There are 4 ways to turn a row about zero (a turn may also mirror it). The second row of each pair is the first, turned, with some noise. The first 40 pairs use one turn. New pairs use 3 turns, one after the other, and a turn may come again.
In the rows, 128 means zero.
Some pairs, each with its turns in order after it:
[206 112 133 103 196 120  72 115 160]
[190 172  70 117  81 146 110 193 127] | deg

[129 163 187 150 125 109 146 198 206]
[197  70 180 155 133  72 177 142 131] | vudal

[141 110 139  97 123  50  98 119 122]
[100 173  89 139  86 113 105 132  86] | Kipu

[150 127 127 125 120 130 125 109 144]
[124 126 146 126 116 139 103 119 129] | puzed

[111 128 162 111 109 108 206  50 126]
[129 118 153  92 116 205 130 117  44] | Kipu

[136 174 131 169 148 148 138  99 120]
[109 104 179  98 125 141 115 139 151] | Kipu

[131  95 129  56 109 128 116 162 129]
[146 108  99 162 104 167 103  94  95] | deg

[178 108 206  85 128 127  50 197 115]
[ 74 179 127  30 191 151 111 147  97] | puzed

[173 129 167 130 158 129 145 120 103]
[166 175 143 100 152 137 135 130 137] | vudal

[119 133 128 127 121 166 149 122 107]
[113 133 117 151 134 114 126 136 162] | puzed

[128 135 206  84 120  87 105 129 141]
[140  69  98 159 138 185 118 167 148] | deg

[146  93 132 150 132 117 101 149 109]
[100 123 118 112 139 166 150 135 109] | puzed

[119 152 134 138 135 159 105 108 135]
[123 129 162 143 116 136  93 126 128] | vudal

[124 121 128 142 113 125 119  91 122]
[123 136 122 143 114 161 121 134 138] | vudal

[ 90  78 108 117 146 137  82 122 127]
[138 151  92  97 174  83 123 126 120] | Kipu

[121 135 128 120 173 142 121 108 162]
[127 116 147 140 146  98 118  88 108] | puzed

[198  50 134 130 134 117 138 101  95]
[101 175 131 170 163 143 142 197  80] | Kipu

[113 171  94 140 148 136 206  80 149]
[156  99 164 187  83  80 132 107 164] | puzed

[128 128 143 123 124 123 113 127 106]
[116 118 125 136 128 113 114 130 114] | Kipu

[133 120 123 115 160  63 119 154 122]
[157 137 157  96 133 146 174 121  95] | puzed

[119 154 118 124 113 121 140 119 149]
[120 134 137 144 143 137 164 125 131] | deg

[126 173 139 123 101 146 103 154 152]
[131  99 170 144 106 109 134  90 135] | vudal

[116 123 100  75 127 112 174 206 104]
[179 120 138  85 169 124 177 160 184] | puzed

[138 147 157 139  92 140 113 120 100]
[138 142 152 126  97 160 145  98 130] | vudal

[124 129  50 132 130 145 100  92 145]
[ 73 130 103 154 110 114  70 128 162] | vudal

[168 131  97 144 109 136 148 104 128]
[107 157 116 130 108 122 137 133 177] | vudal

[131 136 142 138 115 111 111 151 115]
[140 110 120 125 140 130 122 116 156] | deg

[174 108  84  85  69 137 158 132 122]
[174 169 153 198 137 146 134 112 104] | Kipu

[129 162 155 116 152  98 112 123 122]
[108 115 115 115  89 128  92 138 127] | Kipu

[123 149 131 119 134 194 122 145 154]
[109 105 121 131 165  83  93 137 142] | puzed

[172 130 132 138 140 129  97 112 120]
[151 138 116 110  92 122 128 153 152] | deg

[139 116 135 127 137 159 103 132 161]
[108 154  92 127 108 140 117 137 129] | deg

[ 97 133  92 126 145 123  92 118 114]
[121 150 125 103 146  98  93 107 144] | Kipu

[130 102 127 109 133  82 164 126 152]
[131 109  95 125 167 128 159 157 144] | vudal

[ 51 139 143 123 147 190 206 135 156]
[ 40 156 179 139 179 157 106 124  84] | deg

[120 127 150 114 111 121 113 132 124]
[127 116 115 133 117 109 128 120 108] | Kipu

[141 152 131 146 132 127 147 119 114]
[133 135 159 123 131 121 132 139 149] | deg

[136 143 125  76 109  86 107 130 139]
[167 104 106 156 126 162 156 122 123] | deg

[136 142 206 132 118 107 108 118 131]
[185 125 162 145 141 171 149 111 126] | vudal

[202 168 129 184 119 120 118 134 125]
[ 75 114 179 122  86 140 119 175 105] | puzed

New pairs. What belongs after each?
[139 114 119 110 120 120 119 147 114]
[116 130 108 126 122 136 147 144 141] | Kipu puzed puzed

[164 142 111  99 151 138 132 112 126]
[146 121 106 151 102 147 148 104 123] | vudal Kipu deg

[113 117 135 118 117 126 136 137 205]
[118  94 110 112  93 158 181 129 144] | deg puzed puzed

[153  89 144 150 153 132 121 128 124]
[164 121 133 118 123 127 162 125  98] | vudal puzed vudal

[119  89 128 110 132 130 127 114 140]
[131 108 113 145 108 120 106 147 133] | puzed Kipu Kipu

[121  92  79 113 119  95 129 116 116]
[135 117 143 176 156 153 133 100 109] | Kipu Kipu vudal

[127 148 119  92  63 131 145 113 134]
[139 138 107 146 108  89 182 143 112] | vudal puzed deg

[124 107 112  91 119 166 174  61 146]
[133 139 123 184 193  84 144 104 104] | vudal deg puzed

[122 148 135  50 154  90 144 132 149]
[152 174 127  98 129 116  68 142  90] | deg deg puzed

[114 128  50 125 107 115 123  50 138]
[ 99 137 112 124  76 188 108 200 128] | Kipu vudal deg

[101 104 123  82  50 141 179 124 123]
[134 128 202 128 111 166 133  74 176] | puzed deg Kipu

[130 126  50  96  50 135 115 124 185]
[ 55 140 199  72  87 140 104 119 151] | puzed vudal Kipu

[119 167  99 151 122 115 155 196 146]
[143 148 109  72 178 118  87 138 140] | deg Kipu puzed

[137 151  50 125 137 112  93 144  93]
[153 103 138  96 136 172 109  78 180] | vudal Kipu vudal

[130 116  50  73  98 123 151 102 134]
[148 119 198 175 151 143 124 103 171] | Kipu vudal vudal

[138 146 122  98 121 128 124 100  93]
[133  93 140 118 125 170 123 120 131] | deg vudal Kipu

[128 132 134 143 122 131 121 142 120]
[143 128 140 121 128 138 136 124 128] | vudal vudal Kipu

[122 178 150 120  76  93 123 118 120]
[132  93 117 130  59 146 144 122  99] | vudal deg vudal

[142 187 105 159 139 115 135 175 132]
[146 131 132 167 104 186 121 126  87] | Kipu Kipu Kipu

[159 137 146 158 125 148 132 110 172]
[145  99 136 156 128  85 103 156 131] | vudal deg vudal

[ 70  96 150 125 114 124 125  96 101]
[159 145 111 116  93  87 157  90 126] | puzed vudal Kipu

[141 113 173 148 151 150 122  80 138]
[ 83 137 122 161 151 156 102 115  96] | Kipu deg puzed

[116 117 134 116  73 117 125 115 117]
[123 119 106 170 113 115 121 151 144] | vudal puzed vudal

[122 118 119  82 180 122 197 142 121]
[162 139 109 162 139 112  84 160  64] | Kipu puzed vudal

[149 153 147 101 146 115 102 109  74]
[150 150 163  82 129 132 114  84 111] | Kipu puzed deg

[ 50 139 149 141 121 193 109 144 148]
[137 156 187 145 182 173 113  83 116] | deg Kipu puzed

[144  96 125 138 127 102 125 144 121]
[104 142 122 151 125 147 150 124 132] | Kipu puzed Kipu

[ 87 117 138 114 136  93 171 133 131]
[128 146 143 116 151 135 124 149 186] | vudal Kipu Kipu

[137 122 110  54 115 115 137 150 179]
[172 137 158 129 150 126  64 166 152] | puzed vudal vudal

[157 148  85 121 129 108 146 130 142]
[105 125  81 107 127 110 112 134 143] | deg Kipu puzed

[118 164 133  86 124 129 145 179 150]
[ 93 131 163 117 140 160 123 147 177] | vudal puzed vudal

[111 125 169 116 124 107  84 121 133]
[156 105 126 168 142 154 117 116 154] | Kipu vudal puzed

[ 74 106 116 138 106 129 128  50 113]
[ 76 152 111  93 181 155 112 129 172] | Kipu deg puzed

[115  85 139  50 149 160 101  97 119]
[ 48 142 119  82 139 137 115 173 136] | deg Kipu Kipu

[ 89 127  85 116 153 124  50 175  90]
[200 184 186 156 140 114 111 102 103] | Kipu deg deg

[145 149 200 118 147  90 185 191 137]
[138 132  93 100 101 114  95 127 232] | vudal deg deg

[139 138  87 153 123 142 121 195 135]
[173 120 114 162 118  79 159 137 117] | Kipu vudal vudal

[134 139 126 153 125 115 157 122 129]
[137 119 109 120 138 135 140 162 135] | vudal vudal vudal

[133 169 150  97 115 151 172 162 122]
[108 110 131 114 125 148  98 140 197] | deg vudal deg

[140 119 145 138 137 107 121 137 108]
[115 139 137 113 107 119 108 143 139] | vudal deg puzed

[136  92 166 124 137  65 172 131 177]
[139 124 186 187 125 131  99  97 177] | puzed puzed vudal

[149 128 110 135 140 112 129  97 128]
[121 116 119 138 149 111 103 109 139] | Kipu deg puzed

[149 103 110 117 132 120 135 146  93]
[135 104 102 151 154 142 122 149 132] | puzed puzed vudal

